Every row belongs to one group in each of 4 separate groupings. Each group adds its own fixed numbers to the row, and there is some noise. The rows also spread widely along 9 directions, which tell nothing about the answers.
Some rows, each with its group in each grouping after it:
[ 15 -11  10  -2 -28 -25  -8 -21 -19   0  10  18 -18  -4 -22 -10   4  12
   6  -4  15 -37  23 -24  -1 -10  23  -3  14  -2  22   4  25   0  45 -20]  (0) Q_775 Q_611 Q_321
[ 15   5   1  -8  10   1  -3  -8  17   1  -6  28  -5 -13   0  -5  -8   0
   9  10  -1  -7  16   6  -7  -7  11   4   0   8  19  21   1 -19   8  -1]  (2) Q_87 Q_193 Q_166
[ 12  10 -11 -14  14  -2 -31 -12   5  -2 -14  14   5  -5  -2   5   2  10
   2  22  12 -13  33  -1  11 -15  22  -6  -2   3  27  41   7 -10  11   3]  (3) Q_824 Q_619 Q_166
[ -3  25  -9 -11   1  17  -6  -6  23   8 -21   8  -9   7   6  -8  -8 -18
  -9   6 -10 -24  12  14  34 -14  39   9 -16 -36  16   0  32  -6  17  11]  (2) Q_87 Q_611 Q_293
[ 10 -11  -7 -14  -9  -7  19 -25   6  10  -4   3 -27  -5  -6 -21 -11  -1
  20   5  -5 -10   7  -6  12  -5   8  -4   5 -14  -8  -9  15  -4  23   1]  (0) Q_824 Q_619 Q_515
[-10  18  -1  -1  12  16 -16   7   0   5  -4 -12  -9 -11  -4  10 -11  -1
  -6  15   4  -2   2   1  17   3  -9  -1  -9 -11  -3  21  -1  -6   7 -13]  (4) Q_38 Q_193 Q_729
[ 21   6  -9  23  18 -16 -21   4  13 -24  -5 -14 -21 -39  -1   5 -14 -28
 -10 -16   1  24   2   7  10  -1 -17 -36  15  15  19  46   3 -15  -5  17]  (3) Q_38 Q_33 Q_515
[ 33   0 -19  29  -8 -38  25   0  18   4  37  32   0 -37   1  -7   7 -40
  -5 -35  12  -2   1  -5 -16 -20  11 -34  10  20  42  25 -10 -20  35 -14]  (4) Q_528 Q_33 Q_293
[  8  -2  11  15  -2 -14 -12   9  -2   7  17  11 -13 -34  -8  11 -13 -12
  -6  -8  28  -3   0  -9   3   3  -9 -12  11   9  31  12  -5  -5  20 -15]  (1) Q_528 Q_611 Q_321
[  8   4  -7   9 -22  -1  -8   9   6  12   8  11  -9 -23  -8  12   3  -5
  -1   0  11  11   3 -16 -18 -12   3  13  -6  11   6  35 -18   4  11 -21]  (1) Q_775 Q_33 Q_729
[-25 -27  23  -4   5  11  41  -1 -10   6  45 -16 -10  13 -10 -21  20  28
  24   7 -13 -11   2   9   2   5 -18   7  10 -28 -21 -54  -2 -25  20 -15]  (0) Q_528 Q_611 Q_166
[ 17  25 -30  10 -11  -6  13  -8  35   8  10  32   7 -12  -1   2  -3 -18
   9  -2 -19 -13  17  19  -1 -22  38  -5 -10   1  28  45  10 -16  25 -12]  (0) Q_38 Q_619 Q_293
[ 11  11  -7  -8   4  11  -9 -11  20  -5 -12   3 -25   0  -3   2 -11   1
   8   5 -16  11   7  18  -1   1   3   6   0 -11  -8  28  17 -10   6  10]  (3) Q_38 Q_193 Q_321
[  5  15  -7  14 -12   8   7   7  21  12   0 -11 -29 -33   5   7 -26 -23
   1   2   2  10 -10   3  14   5  -2  -8 -14  -3  -3  20  -4   0  16 -17]  (3) Q_38 Q_619 Q_515
[ 16 -17 -12 -22   5 -10  23 -39  18 -16  -5   5 -33  13  -8 -32   8  -2
  27   2 -36  19   6  10  -7  -6   0   2  17 -17 -25   3  13 -18  -5  38]  (0) Q_824 Q_33 Q_515
[-17  13   6 -15 -11  26 -42  11 -18  11 -16  -9 -23 -33  -7  27 -13   3
  -9  29  30  15   6 -27  12  -2 -10  15 -19   4  -2  42 -14   8   8 -23]  (3) Q_824 Q_611 Q_166
[ -1   7  -2   4  -4  15 -17  -1   1   0 -10  -3 -23 -21  -8   9 -31   1
   1  18  -2  -3  17   1  21   5  -1  -7  -1  -4   6  26  -4   3  15 -15]  (0) Q_775 Q_33 Q_321
[  1  -4  -2   1 -10  -7  -3  -4   5   5  -4  -3 -25 -12 -18  -2 -25  15
  11  15  -3  -8  21  -1  19   4   2  -7  -1  -8  -7   7   6  -3  23  -9]  (1) Q_38 Q_619 Q_515
[  1  -6   1 -11 -19   1  -2 -21  -7   7  -7   3 -25  -5 -10  -8 -13   3
   6   7   0 -20  17  -8   9  -3  19   8   2 -20   6   4  14  -1  29  -7]  (0) Q_775 Q_611 Q_293
[ 41  -8 -10 -10 -43 -40  23 -43  -8  11   2  28 -49  -9 -13 -35   7 -15
  12 -30  19 -28 -11 -34 -19 -20  34  -8   7   1  -4 -14  25   6  42   3]  (4) Q_87 Q_619 Q_166
[-16  -2  -2 -13  -5  21 -28  14  -2   3 -16  -3 -17 -19 -27  20 -28  43
   9  50   4  10  33 -10  16  13 -19   7  -8   6 -13  31 -23  -9  10 -19]  (1) Q_528 Q_619 Q_515
[ 10   9  -5  -5   8  -1  -9 -17   7  -4 -11  -2 -23   2  -5 -12  -4 -12
   2   5  -3  -8   3   2  18  -7   6  -8   6 -16   1   3  16  -5   8  26]  (4) Q_87 Q_33 Q_515
[  0  -5  -2   7  -7  -5   8   2  19   0   7  16  -6 -20  -9   5 -28   4
  16  13   0   3  25   5   0  -4  -1 -14   5  13  13  22  -8 -15  23 -26]  (2) Q_38 Q_619 Q_321
[  1  -5  -4   5 -11   6 -11  -4   6   1   8  11  -4 -20  -2   6   3   7
  10  12   4   9  21  -7 -18 -13   1   5  -2  14  11  40 -26 -10  17 -14]  (3) Q_775 Q_33 Q_293
[  2   1   4  -4 -14  -7 -17 -11   5   1  -6  17 -24 -25  -9   3  -5 -14
   2   9  18  22 -10 -15 -27  -2 -10  22  10   8   0  33 -10  -5   3  13]  (1) Q_38 Q_611 Q_515
[ 18  34 -20  21 -29  -3  -7   4  28  11  15  12   5 -19  -2  12  33 -18
 -11 -17   0  -7  -6   0 -19 -24  39  19 -21   4  32  49  13  -1  31 -24]  (3) Q_775 Q_611 Q_321
[  2   2  15   8  19   7 -35   4   7  -1  -3   6  -2 -29   9  17  -8 -10
  -8  13  27  -4   5   4  -3   0  -8   0   8   7  39  35 -13  -4   6  -2]  (3) Q_775 Q_611 Q_321
[  5  -5   1  11 -19   4  31   2  14  11  11 -12 -37 -20  -4  -9 -28  -6
   9 -15 -13   1  -3   7  11   4  -9  -8  -5 -11  -7 -13   2  -5  31 -30]  (2) Q_775 Q_193 Q_321
[ -3   3  -3 -10  -8  -4 -15   2   0   0 -10  -4 -13 -20  -8   5  -7  -2
  -7   6  13   4   6 -19  12 -11  -3  -6  -7   3   5  24   2   1  12 -16]  (2) Q_824 Q_619 Q_729
[ 18 -21   1 -37 -19   3  32 -49  26  22  -8  68 -10  19   8 -28 -19  -7
  38  22  -2 -14  16   3 -44  -1  37  42   7 -15   4  -7 -11  -7  22  18]  (4) Q_87 Q_611 Q_515
[  8 -17   4  -7   9 -11  -7  -4 -11   3   0  19  -4 -24  -5   5 -25  -2
   8  10  20   9  17 -14  -7   1 -25 -16  11  20  14  19 -23  -6   8 -16]  (4) Q_824 Q_193 Q_729
[ 39  16 -24  15 -16 -18 -21   0  -1  -7 -29  -1 -29 -41  -7   4 -39 -32
 -19 -23  10   3   5 -18  33  -7  16 -46  -7  11  15  36   9   9  14  -4]  (4) Q_87 Q_33 Q_729
[-24  15  16 -12  14  28 -37   7  -6  -6 -17 -21 -30 -18 -10  14 -17   9
  -9  30   8  20  -1  -5  12   6 -34  14  -8   0 -22  38 -11 -10  -6  -5]  (2) Q_38 Q_193 Q_166
[  5  12   2   4  -2 -12  -3   2   1 -10  14   6   8 -13 -14   1  37   5
   7  -4  -1  -6   3  -9 -12 -21   8  -3   0  14  20  27   6 -17  12  -7]  (0) Q_87 Q_611 Q_166

New rows, each followed by its group in each grouping:
[ -6  13  -3  -9 -11   8 -10 -14   4  -1  -7   0 -23  10 -19  -2   4   6
   8  10 -12  -8   4   5  12  -4  15  16  -2 -25 -13  11  27  -4  19   2]  (0) Q_38 Q_611 Q_321
[  9   4   3  -7  20  -8  -7 -18   1  -3  12  -1 -15  -2   6 -17  27 -20
   0  -6  13  -4 -12   0  -8 -14 -13   2   9  -7   8   7   8 -12   5  16]  (4) Q_824 Q_193 Q_166
[  5 -18  12  -5   6 -24 -13 -14 -15  -9  14  19   3  -7 -14  -4   5  12
  13   5  24 -21  18 -15 -12 -13  -2  -9  26  13  25  15   7  -9  11  -3]  (0) Q_38 Q_619 Q_729
[ 13  -1   4   5 -33 -12  14   3  -3  12   8   4 -38 -27 -11 -11  -2 -17
   4 -21   8   5 -21 -16 -12  -9   0   3  -2   2  -4  -4  -3   2  20 -12]  (1) Q_87 Q_611 Q_166
[  3  17 -12  20 -31 -14  -4  17   0  16  11  10   4 -47 -15  29  -8 -15
  -4   4  19  -2   8 -22  11  -9  11 -14 -15  24  33  43  -8   0  28 -50]  (0) Q_824 Q_611 Q_515
[ -3  -3   1 -24   1  12  -6 -18  18   1  -9  36   5   7  -7  -1   2   4
  17  26  -8  12  13   5 -35  -6   2  28   1  -1  -9  39 -16 -14  -1  10]  (4) Q_38 Q_611 Q_729
[ 17   6 -14   1 -15  -6  20  -9  18   1   8  10 -13  -3  -7 -10  12  -2
  16 -11 -17   0  10   2  -6 -17  25   5  -2  -3   4  11   5 -10  18   3]  (3) Q_87 Q_33 Q_515
[-19   4  24 -16  -3   7 -53  -5 -32  -5 -21 -19 -47 -24 -16   7 -25   0
 -23  24  43  -4  -1 -26  27   7 -16   2   3 -12  -8  15  10   2  11   1]  (2) Q_38 Q_611 Q_166
[ -2  -4   1   8   1  -2  20  -9  15  -7  16 -11 -14   5  -8 -18  13  -3
  14   0 -21   1  -2  14   0   0  -4   0   2 -18 -14  -7  11 -17  18   9]  (4) Q_38 Q_611 Q_515
[ -6  -7   2  -7   3   2 -12  -6  15 -17  -3   1  -3   3 -16  -4  22  26
  13  14 -13   2  15   3 -12 -14  -6  11   4   6  -3  31   2 -17   8   1]  (2) Q_775 Q_619 Q_321
[ -2  22 -15  -3  22  21 -19  -2  35  -1 -26   2 -12 -12  11   3 -20 -27
  -3  14 -13  22 -12  22   6  -2  -6   3 -10 -11  -3  43  -8  -5 -10  21]  (4) Q_38 Q_619 Q_729
[ 14  23  -8   8 -14 -16  19 -26  13  10  30   5 -19  15  -9 -23  36 -19
   6 -28  -3 -32 -18   8  -2 -22  37  19   1 -30   8  -4  51  -4  32   0]  (0) Q_38 Q_193 Q_321
[ 20 -21   7  14   2 -34  23  -7  11 -16  22  21  -3 -18  -7 -14  10 -14
  16 -24  -8   9   3   3 -27  -9 -11 -24  27  19  20  10  -2 -20   6  -4]  (0) Q_38 Q_611 Q_729
[  2  32  -9  16   0  -4  -9  14  14   2   7  -8   5 -10 -17   9  28  13
  -2  -1 -12 -16   7   5  15 -18  16   6 -14  -5  16  22  21 -12  14 -11]  (1) Q_87 Q_193 Q_515
[-10   4  11 -15  -6  27  -4   9  11  12  -6  17  -7 -15  -6  14   8  12
  22  28  -6  29  -1  -3 -29  -4 -15  36  -7   8 -12  27 -33 -12  -5  -4]  (1) Q_87 Q_611 Q_166
[ 11 -15   6  10 -18 -21  19 -13   6   2  15  15 -26 -16 -10 -15 -11 -12
  17 -10   3   3   2  -1 -12   4  -6  -2  13  -7   1  -6   1 -10  23  -4]  (1) Q_38 Q_611 Q_515
[ 26  -7  -7  16  -5 -19  25  12  20 -28  10  -2 -10 -19 -15  -8   9  11
  25 -30 -43  24  14  17  -9 -11  -8 -40   6  19   3  16   2 -18   8  -1]  (3) Q_87 Q_611 Q_321
[  7  -9  10   1  13   6  13 -13  12   8  13  19 -14  -3   7  -1 -41  -5
  19   8   4 -13  18  22   7  12   4 -11   8 -14  14 -11   0 -10  21 -17]  (3) Q_38 Q_193 Q_321
[ 16   4 -13  -3 -11 -13  -2 -13   9   3  -4  17 -13  -5  -9  -6  -9  -5
   6   2   2  -6   9  -8  -4 -11  14  -4  -5   3  -1  26   7  -2  22  -7]  (4) Q_38 Q_619 Q_729
[-19  11  -4 -14 -11  17   0 -10  14   3  16  -7 -18   8  -5   0  40   6
  17   7 -12  25  -5  -1 -31 -20  -1  41 -10  -9 -29  33  -8 -13   5   6]  (3) Q_38 Q_33 Q_293
[ -1  16   4  18   8  -2 -12  20   5 -12  -3 -15  -5 -29 -13  19  -8   4
  -2  -3  -5  -2  13   2  26  -4  -7 -30  -1  10  23  22   5  -7   9 -12]  (0) Q_87 Q_611 Q_321
[ 14   2 -11   1 -13 -23  13 -16   8  -9  11   3 -23 -11 -13 -16   9  -3
  14 -14 -12   1   6  -1 -11 -13   8 -15   9   2  -2  20  18 -17  21   2]  (0) Q_38 Q_619 Q_293
[ 31 -10 -11 -12 -37 -35 -22  -9 -20 -10 -23  26 -21 -25 -29   8  -7  30
  12  -4  20   0  31 -46 -14 -24  19 -15   3  37  10  45   1   4  24 -17]  (3) Q_87 Q_619 Q_729
[ -3  -6   0   5  10  11   8  17   6  -6  -1 -25 -23 -27   0   2 -12   7
  10   2 -12  24   0   2   5  -4 -29 -24  -5   6  -4   8 -18 -11   5  -6]  (3) Q_87 Q_619 Q_293
[  7  -4  -2 -25 -23   6 -10 -26   3   8 -13  32 -32  -6  -1  -3 -15  -4
  13  13  12   9  13 -13 -28  -4  15  30   3  -4  -4  33  -8  -5  17   3]  (3) Q_38 Q_611 Q_293
[ -3  24 -11  -7  -6  11 -14  -7  24   7  -3  16   0   4  -9   8  -3   9
   4  22  -3 -17  20  13  12 -10  28  14 -14 -11   7  34  17  -9  20 -11]  (2) Q_38 Q_619 Q_321
[-12  17   8  -3  -4   6 -32 -13  -4   6   9 -10 -22  -3  -2   2  21 -13
 -11  11  36  -9 -15 -16  -2 -12   5  33  -1 -17   1  19  13   4   8  14]  (3) Q_38 Q_33 Q_515
[-17  10  10   0  18  15 -23   1   3   3   4 -20 -16  -9   0   1   3  -2
  -4  18  14  -3 -13   1  11  -1 -17   2  -7  -6  -7  16  -1  -7   9   1]  (4) Q_38 Q_619 Q_166
[ -6  23 -12  11   8   2 -21  21   6   9   6 -15   8 -22   1  21   6  -4
 -17   2  19 -10   2 -10  27 -15   8 -10 -19  -3  27  22   7   6  15 -24]  (3) Q_824 Q_619 Q_729
[ -1   2  -2 -28   6  15 -12 -36  17   0 -14  20 -24  11  -4 -12   0  -6
  18  27  -4   9   4   6 -21   1   4  36   6 -15 -23  25  -3  -8   1  32]  (4) Q_38 Q_33 Q_515
[ -6  13   3  21 -10   0 -28  16  -3   9  -1   2 -10 -48 -12  29 -39 -17
 -12  17  30  -3  10 -10  19  10  -8 -20  -7  20  21  40 -22   2  24 -36]  (4) Q_38 Q_611 Q_515
[ 21  -1  -6 -13  -2 -14  -5 -24  -3  -4  -3  17 -34  -7  -4 -18 -10 -12
  -6 -11  17  -9   7  -6   1  -8   8  -2   8 -10  16   8  16  -6  21  12]  (3) Q_528 Q_193 Q_293
[ 23  14 -16 -19  -9   7  12 -39  27  -1  -5   8 -29  32  -3 -39  37 -10
  13  -8 -34  -9 -12  18 -20 -17  25  35  -9 -34 -26  12  32  -9  12  34]  (4) Q_775 Q_193 Q_166
[ 15   7  -1 -23   8  14 -21 -14  10   5 -33  17 -34 -14  12  -2 -32 -12
   1  10  10  19  -6  -5  -7   0  -1  14   0  -9   0  20  -4   7 -10  22]  (3) Q_87 Q_193 Q_729
[-16  15   2   0  -1   3 -18  -1  13  -5  12 -11  -6   1 -17   2  40  14
   5  13   0   4 -12  -4 -13 -15  -9  31   0  -8 -11  28   9 -14   3  14]  (1) Q_38 Q_619 Q_515
[  2 -10  15  15  15 -15 -10  14  -3 -13  17   3 -10 -37  -6   3  -4 -13
 -14  -6  28   2   5  -7   5  -1 -24 -31  12  19  29  12 -12 -24  12 -15]  (2) Q_528 Q_611 Q_166
[ -9 -13  23   6  20   4   2   7 -11 -12   8 -45 -28  -8  -4  -8   1  10
   4  -2   2   4  -2   0  29   4 -28 -18   9 -16 -11 -31   4  -8   2  10]  (3) Q_87 Q_33 Q_515
[ -1   7  -5  -1   5  -5 -18   6   6  -2   1   7   8  -5  -9  11   3  18
   5  12   3  -9  24  -1   7 -10  11  -4  -5   5  15  32   3 -11  17 -15]  (3) Q_38 Q_619 Q_729
[ -1   9  11  26  29   5  16   8  16   7  18 -36 -40 -17  15 -20 -11 -41
  -8 -23  -4   0 -36  29  27   9 -28 -21   3 -32  -4 -33  21 -11   3  13]  (1) Q_38 Q_193 Q_166
[  6 -19   4  -3  11  -7   7 -17   9  -5  -3  21 -15 -12   7 -19 -33 -25
  11   1  -6   3  18  13   1   5  -7 -19  16 -11   8   4  -6 -16  13  10]  (4) Q_38 Q_611 Q_293
[ -7   1  16  -2  26  13 -24   4   0  -6  -8 -11 -11 -22   6   9 -11  -4
   1  23  20   8   6  -4   6   3 -21  -1   9   2  13  16 -17  -7  -9  17]  (3) Q_87 Q_33 Q_515
[-11  14   8   1  17  12 -36   7   7  16   9  18   5 -26   9  15  -8 -19
 -24  25  52 -24   3  -8  13  -6   8  11  -6   3  46  24  -9 -10  19 -16]  (2) Q_528 Q_619 Q_166
[-15  -2  14  -7   7   9  -9  -7  -4   1   3  -5 -14   1  -8  -1  -8   4
   7  16   3  -4   5  -4   6  -1  -9   6   9 -17  -8   3   1  -7   0  -4]  (0) Q_38 Q_33 Q_729
[ -4   8  -1  -5  11  19 -23  -3  20  22   0  30  -1 -19   7  18 -27 -15
  -8  34  25  -7  12   5   4   4  10  27  -1  -8  25  26 -22  -4   6  -5]  (1) Q_528 Q_33 Q_515
[  1  -2   8  13  -5 -11  -6   1   4  -6  14  -4  -5 -17  -9   6   4   4
   3  -2   5   1  12   0   3  -4  -2  -6   4   5  16  16   3 -12  18 -10]  (3) Q_38 Q_611 Q_515
[  7  26  -6   4  10  -8 -47 -12  -5 -18  -4 -16 -15   5 -14  -1  33   3
 -18   1  12 -16   9  -3  20 -22  21  -2  -1  -9   9  41  36  -8   9  24]  (3) Q_38 Q_33 Q_166
[ -2   8   2  10  -1  -7  -8   1  19   5  10  19   0 -19  -3   9  -3 -16
   2   8  12  -2   8   9  -5  -2   5  12   3   1  20  25  -3 -11  12  -6]  (1) Q_38 Q_611 Q_515
[-33  13  18  -8  46  25 -43  16   6 -34 -13 -43  -3   4 -17   6  39  33
  -3  20 -11  19  -4   8  16 -14 -42   4   6  -6 -17  23  10 -20 -26  35]  (2) Q_87 Q_619 Q_321
[ -1 -24   9  14   0 -15  62  -8  15 -18  33 -18 -15  13 -14 -36  16  15
  38 -15 -51   6   2  27   1   5 -20 -23  20 -22 -24 -36  18 -31  16   2]  (0) Q_38 Q_611 Q_515
[ 19   7  -7  -8  -7 -20 -15 -20   4  -3  -8  11 -18  -7 -14 -14  14   3
   4  -1   9 -17   2 -18  -3 -18  15   1   4   5  10  18  19  -7  22  17]  (4) Q_87 Q_619 Q_515
[-15   8  18   3  47   7 -19   8   2 -13   0 -34 -12 -10   7 -10  17 -12
 -10  -5   9   6 -30   3  14  -8 -38 -14   9  -9   4  -9   5  -8 -16  34]  (4) Q_87 Q_619 Q_729
[  5 -14   3   2  -6  -1   6  -2   4 -17   4 -15 -26 -23 -17  -8  11  22
  24   5 -26  28   4  -6 -19  -6 -32 -10   8  18 -21  27 -15 -16   4  -4]  (0) Q_775 Q_619 Q_166
[  2  -1   1  18 -19  -3   5   9  -3   7  13 -12 -29 -38   0   4 -18 -28
 -17 -14  20   5 -13 -18   5  -6  -7 -10  -8   0  10   8 -10   6  22 -31]  (2) Q_775 Q_33 Q_729
[-10  11   6  22   4 -15   2  19 -11 -13  29 -28   1 -21 -14   4  36   3
  -5 -19  -1 -11  -7  -7  14 -24 -12 -24   4   4  19   0  13 -16  17 -11]  (0) Q_87 Q_611 Q_293
[  0  -6   6   0 -14 -14 -11  -7 -12   7   7  18  -3 -11 -16   5 -13   6
   2   6  22 -20  18 -16   5  -1   6  -8   3   2  14  11  -1  -5  30 -26]  (4) Q_38 Q_611 Q_729
[ 14  28 -22   4  -4  -7 -11   7  25   4  -6  15  25   5  -6   7  27  11
   2   1 -12 -20  21   8   7 -30  41   0 -17   1  32  34  18 -13  19  -8]  (3) Q_87 Q_619 Q_729
[  1   0 -10 -42 -14  25 -21 -25  25  16 -18  57  -5  -1  -1  10 -13  19
  32  51   4   9  29  -2 -46  -6  23  52 -10  14  -6  63 -33  -8   8  -4]  (3) Q_38 Q_619 Q_166
[ 23  16  -8   9  25 -19 -18 -28  17  -6   2  19  -1   9   2 -16   6 -25
  -9  -4  11 -40   8  16  16 -10  26  -9  15 -20  37  13  39 -16  18  27]  (4) Q_38 Q_193 Q_515
[  3  -2   2   9   6 -22  -8  -4  -5  -2  16   1 -11 -11  -8  -7  -1   0
  -2  -3  17 -25   8  -3  12 -14   3 -16  15  -7  21   1  19 -12  26  -4]  (1) Q_38 Q_619 Q_293
[ 27  -3  -2   2 -17 -24  28 -12   1   1   9  19 -23 -15 -10 -15   1 -11
  14 -24  -3  -2  -6 -14 -18 -15   6  -7   7   6   8  -5  10  -4  16 -12]  (0) Q_87 Q_193 Q_729
[ -4  11  10  11  22  -2 -16  13  -2  -6   6 -25 -17 -23   0   0  10  -6
  -8  -6  10  -3 -17  -5  16 -11 -24 -25   1   2   7   2   5  -8   8   7]  (4) Q_87 Q_619 Q_166
[ -3   2  -5 -13 -17   0   2  -1   4   8  -8   3 -11 -10  -9  -3  -5  -7
  -5   1   1   0   6 -13  10  -8  12   5 -14  -9   0  10   7  -1  16 -19]  (2) Q_824 Q_611 Q_729
[-16  -4  12  -3 -22   3  -3  -2  -5  -4   5 -21 -33  -5 -24  -2  13  20
  13  10 -11  23  -5  -9 -12  -1 -24  21  -1 -10 -36   9   0  -8   8  -1]  (1) Q_38 Q_611 Q_515
[ -4   6  -3   5   8  -2 -10   3  13  -5   2   5  -5  -9  -4   2   2  -1
   3   5 -11   7  15   9   3  -7  -2  -3   5  -5  11  26   1 -18  10  -1]  (1) Q_38 Q_611 Q_293
[  8  -3  -8  -1  12 -10 -18  -2   7 -24 -17  -7 -19 -18 -12  -5  -6   0
   3   1  -7  23   2  -2  -4  -3 -27 -24   8  14  -8  39  -2 -11  -3  15]  (4) Q_38 Q_619 Q_729
[ 12   9 -12  25  -4 -13   4   1   4  -3  17  -1   3  -1 -22   1  -7   6
   2  -1 -10 -28  35   8  37  -7  26 -40   0  -6  16  12  21 -12  41 -28]  (4) Q_38 Q_33 Q_321
[  2   8  -3 -12 -12  10 -11   1   5  -4 -15   6 -16 -19  -5   5  -1   7
  10   5  -6  17  11  -6  -9 -13   2   8  -8   5   3  30 -11  -7   8   3]  (3) Q_87 Q_611 Q_293
[ 17 -20  -2  -8 -23  -8 -16  -6 -13 -14 -15   4 -24 -23 -28  10 -21  46
  26  16   2   8  39 -20  -7   1  -7 -16   4  29  -5  44 -18  -4  24 -25]  (3) Q_775 Q_619 Q_321
[ 11  18 -12   5 -49  -1   0  -8   7  36   2  21 -25 -33   0   7 -22 -27
 -16  -2  29 -25  -1 -28   3 -19  40  16 -25  -5  26  22   3  10  49 -41]  (2) Q_775 Q_619 Q_293
